The same things were measured in two ways. Each way mixes the same 11 hidden numbers, adds some noise and spreads widely along 7 directions of its own, which tell nothing about the thing.
(in the rows, 128 means zero)
Some things both ways: the first way, then the second way.
[187 132  82 160 104 132 131 120 132 116 100 111 125 158 184 115 170 147]
[132 194 133 126 112 161  98 145 145 161 115 162 131 125 149 140  98 133
 149  91 119  83 125 166 129]

[125 108 167 110 128 140 121  67 174 146 140 155 187 110 143  90 139  61]
[112 140 185 138 123 120 150 120 168 165  84 113 129 142  58 155 103 127
 124 175  88 130 163 147 142]

[ 38 126 106 147 163  60 117  91 151 144 143 123  78 135 146 131 138 139]
[135 147 171 146 123 110 145 121 176 130 141 137 115 130  90 144  48 145
 145 163  88 223 130 163 123]

[115 143 159 138 137 122 100 134  61 108 147 180 122 162 111 142 131 149]
[154 118 158 189  90 133 100 126 162 120 128 177 134 124  79 130  95 135
 119 137  75 108 139 139 150]

[165 108 121 101  45 166 125 129 174 140 149  88 150 133 163  72 143 101]
[ 57 174 176 124 128 129 175 135 136 195 102 131 120 122  94 152 124 102
 160 157  69 181 149 158  83]

[173 122 120 123 123 158 136 126 152 156  98 117 148 117 114 137 127 142]
[ 83 103  87 125 153 121 163 104 140 105 102  93 125 138 145 160 188 120
 119 121 196 173 145  86 125]

[162 128 158 117  67 182 131 118 131 162 115 129 126 133 114 111 142 150]
[103 121 102 124 147 167 137 110 129 104 114 136 104 132 147 158 182 118
 132 112 177 157 128  99 116]

[103 103 113 136 152  89 135 116 146 124 129 133 142 122 188 103 108 109]
[155 111 139 155 113 111 145 141 179 145 135 151 146 111  93 142  87 129
 131 163  96 183 140 122 130]

[118 121  96 122 192 126 127 105 158 113 131 168 169  88 185 126 177 110]
[124 136 178 131 109 112 141 109 132 144 104  69 121 104  94 103 109  94
 123 157  98  72 162 136 109]

[145 150 143 126 109 143 131  94 124  42 142 164 156 158  75 165 115 134]
[ 89 110 139  75 163 187 133 162 122 117 149 166 100 148 117 111 139  98
 167 147 110 230 108 111 103]

[168 166 104 145 146 177 111 152 147  95 156 118 183 142 133 145 146 121]
[148 100 100 150 129 141 110 123 141 100 129 132 140 129 132 104 128 126
 121 103 133 122 124 115 145]

[149  93 125 111 151 120 124 150  75 142 127 170 121 117 127 101 171 108]
[117 119  92 122 127 142  88 151 109 138 153 159 120 109 157 106 148 137
 178  87 129 121 100 115 133]

[ 96 138 128 146  84  94 131 114  88  86 130 122  89 129 157 104 148  88]
[103 166 111  99 166 132 142 122 117 110 123 112 119 184 152 165 140 163
 102 122 165 116 108 105 127]

[ 89 119 148 107 144 118 107 121 130 154 143 154 169 125 118 146 145  96]
[108 106  85 136 133  89 163 111 134 114 130 109 130 107 165 158 149 142
 120 115 186 176 123 115 110]

[141  96 118 122  88 112 138 136 122 175 122  95  74 139 131  86 101 108]
[132 128  72 135 129  99 155 127 137 149 149 121 140 105 165 157 124 150
 136 114 147 168 120 137 118]

[109 179 107 144 169 137 128 157 140  72 126  98 140 116 186 145 121 141]
[126 117 155 115 128 144 109 144  98 172 105 119 145 121  95 102 168  72
 143 152 101  82 157 148 135]

[141 155 161 138 165 162 135 113 131  70 158 142 165 144  95 157 125 109]
[112 164 161 129 147 128 162 132 136 142  90 126 108 174 117 179  92 123
 128 132 114 135 141 149 138]

[111 123 151 112 191 142 116 114 154 126 112 182 145  85 125 151  92 138]
[127 186 124 114 146 123 167 114 154 115 105 109 107 167 153 194 111 155
  97 121 168 116 121  98 110]

[148 132 135 164  85 105 167  72 128 108 129 108 163 147 128 102 143 100]
[163 120 132 106 128  90 144 112 116 112 139  77 126 110 146 118 113 121
 103 149 161 124 123 141 103]

[189 171 128 147 149 155 143 147 109  62  84 120 132 118 114 135 120 145]
[134 146 138  95 119 114 126 149 126 168 121 121 119 101 142 141 130 113
 150 135 146 113 127 143 103]

[145 157  88 148 184 148 114 163 119 138  95 107  88 103 149 141 118 130]
[163 104  87 116  97 109 120 124 129 153 166 109 131  58 153 109 122 133
 151 123 133 125 126 166 117]

[168 152 135 146 171 149 124 160 116 143 121 114 132 109 131 111 123 113]
[135 141 162 110 117 114 126 116 111 170 103  85 135 124  95 123 146 100
 130 159 109  76 166 167 143]

[100 144 166  96 158 157 105  86 156 101 148 187 153 122  67 149 103 142]
[113 161 202 107 145 160 105 127 138 128  82 102 101 187  56 106 129  99
 121 158  84  95 139 134 125]

[123 171  89 133 147 113 113 162 110  83 124 107  94 131 124 142 138 119]
[141 148 141 108 110 105 107 144 116 167 137 110 141 105 130  93 102 130
 139 127 103  84 119 177 118]

[153 133 149 135 100 174 123 160  85 111 162 130 150 138 123 117 134 111]
[108 121 135 158 137 150 110 127 132 105 108 156 122 186  89 137 145 139
 116 117  95 102 131 104 167]

[110  98 113 129 149 106 141 103 145 127 150 157 165 109 164 137 142 146]
[ 88 132 148 161 133 123 151 123 133 129  90 142 146 157 102 145 131 129
 124 123 103 107 150  84 162]

[159 120 135 179 175 101 135  67 133 122 100 148 165 111 134 121 111 135]
[197  83  83 187  87  68 105 102 141 115 166 101 160  68 141 117 113 160
 109 125 145  67 134 110 150]

[130 156 137 151 120 127 109 124  83  78 181 163 129 162 144 121 133 126]
[113 114 111 164 114 105 196 109 131 162 110 128 156  83 138 166 141 111
 125 135 123 146 162 111 121]

[122 133  94 133 110 108 149  92 106  78 120 139 114 144 161 118 148 103]
[141 136 122 125 128 121 134 136 148 132 105 116 133 133 135 134 104 139
 107 116 139  94 120 135 122]

[116 107 129 119 105 110 162 143  95 169 137 114  89 105 119 103 122 125]
[121 126 129  98 145 121 148 124  91 119 134 120 121 145 140 126 139 133
 125 130 131 135 113 122 132]

[113 116 131 130 102 143 138 111 183 173 150 111 172 113 135 137 140 132]
[158 136 179 133  96 127  90 125 119 119 144 134 124 122  92  77  85 126
 132 139  66  79 128 155 143]

[117 157  78 155 165 113 149  76 120  79  95 135  88 123 139 156 121 163]
[159  53  47  70 151 184  87 143  79  97 200 129 112  77 188  53 176 104
 166 103 168 172  82 126 102]

Other things, the second way, with their names:
Q99: [ 86 175 143 107 129  97 148 122 131 177 102  82 124 142 114 147 132 137
 145 134 115 109 148 147 127]
Q478: [144 157 151 108 129 130 147 131 114 130 164 109 111 134 131 125  80 105
 127 156  87 138 133 158  98]
Q33: [153 100  99 132 138 144  90 156 121 103 143 167 140 158 137 120 129 145
 125 106 133  96 109 100 172]
Q582: [139 142  92 114 146 100 161 113 123 100 132 104 133 126 187 143 129 144
  91 109 191 158  99 127  88]
Q406: [127 117  98 163 120 126 132 122 150 143  94 147 156 128 127 155 134 161
 118  97 138  88 134 121 173]
Q92: [126 170 133 118 142 129 153  83 114  97 124  58 100 137 152 135 137 111
  85 135 161 105 129 133  65]
Q110: [132 103 141 127 120 145 113 112 119 117 131  92 105 120  98 115 162  87
 125 156 119  81 157 110 119]
Q332: [146 152 118 102 151 150 101 136 106 110 128 125 124 148 167 117 136 108
 127 106 167 122 110 142 119]
Q436: [ 84  68  91 143 134 101 201 110 134 119 137 139 151  88 144 151 160 131
 119 143 160 252 135 112 108]
Q489: [154 107 156 138 126 166  80 110 122  71 168 112 121 136  86  45 109 105
 104 153  77 120 121 145 108]
Q419: [ 99 158 205 110 135 161 129 155 157 125 113 184 111 186  54 116  84 130
 136 159  45 196 114 141 127]
Q405: [117 118  89 101 150 150 120 130 115 121 121 113 122 132 160 128 159 130
 135  99 173 108 117 115 135]
Q576: [160 152 138 152 114 108 143  95 162  97 136  70 112 111 134 133  94 108
  90 145 141 116 143 126  71]
Q315: [163 124 151 106 136 146  97 137 146  97 143 115 132 159  93  99 121 104
 101 169 122 135 133 129 124]
Q947: [130 160 145 114 122  87 151 118 137 170 109  63 125 117 117 150 127 110
 120 160 132 102 155 156  99]
Q339: [128 170 188 130 134 117 144 110 155 131  83  87 126 160  88 137  97 104
 106 160 116 131 157 155 121]
Q502: [144 113 120 132 105  98 144 104 128 136 135  75 132  81 135 110 124 101
 126 138 130 120 153 156 108]
Q448: [133 119 118 151 114 133 149 103 126 119 147 116 131  89 142 136 140  96
 122 143 133 137 155 117 102]
Q303: [175 130 108 126 106 158  69 130 107  99 190 128 114 105 152  69 100 133
 133 104 100  54 102 137 116]
Q146: [163 160 149  90 132 158 121 148 104 106 175 167 103 146 150 124  77 132
 130 135 103 140  95 148 110]
Q920: [130 145 132  82 127 118 179 105 119 109 174  90  83  82 171 127  92 123
 119 152 145 212 100 174  28]
Q350: [153 107 144 170 103 110 109 128 138 154 129 118 144  88  92  95 112 104
 143 143  79 103 145 137 126]
Q16: [175 133 151 164 123  99 117 128 132 113 147 137 134 119 133 128  57 143
 114 138 119 127 111 148 122]
Q95: [157 164 164 132 140 158 101 124 154 104 104 128 118 198  88 122  54 168
  99 120  87  75 115 160 173]
Q816: [151  91 124 115 114 126 122 123 100 115 169 115 119  69 148  87 133  96
 131 144 134 148 119 153  82]
Q91: [125 140 106  96 168 196 116 111  96  74 158 120 104 146 164  94 148 120
 116 112 149 152  90 115  85]
Q180: [151 178 138 170 120 113 146  97 171  89 114 124 109 162 130 186  78 170
  76 121 140 100 121 115 118]
Q876: [171 141  95 128 104 136 110 110  92 134 155  97 142  94 160  97 151 111
 111 112 120  19 134 125 116]
Q357: [156 122 123 139 137 131 116 119 119  82 130 128 124 135 159 124 111 124
 101 111 167 117 112 133 122]

Some of these things the first way, each followed by its name:
[160 104 124 106  95 115 144 128 102 138 126 146 102 142  69 124  91 175]	Q419
[161 128 107 123 115 146 131 145 110 155 116 117 105 114 158  95 151 110]	Q406
[137 144 103 119  62 111 154 163  81 138 108  89  52 145 131 109 155 151]	Q816
[159 134  86 157 124 107 145 132 136 131 127  90 125 143 174  84 165 130]	Q339
[118 154 109 112 189 145  91 166 129 133 127 149 124  95 166 123 151 137]	Q92
[154 139 100 176 171 143 128 142 108 107 112 127 150  97 218 102 153 137]	Q180
[161 113  63 132 151 111 129 129 147 150 112 117 144 113 185 106 155 145]	Q489
[153 127 121 119 103 122 111 143 106 120 131 153 101 165 124 106 149 131]	Q576
[135 126 119 105  77  84 139 145  75 156 118 124  50 161  66 116 109 161]	Q582
[122  91 176 123  87  98 148 107  92 138 157 166 147 154 119 111 132  87]	Q146
[152  99 121 150 168 123 127  77 145 154 143 160 204 139 156 120 153  90]	Q502
[166 106 164 118 167 123 123  91 131 132 110 169 155 126  91 106  92  96]	Q947
[109 182  95 129 164 121 128 193 107 101 127 103 116 127 155 159 179 149]	Q357
[168 102 148 147  63 154 127  92 137 148 158 141 167 148 162  87 116 100]	Q876
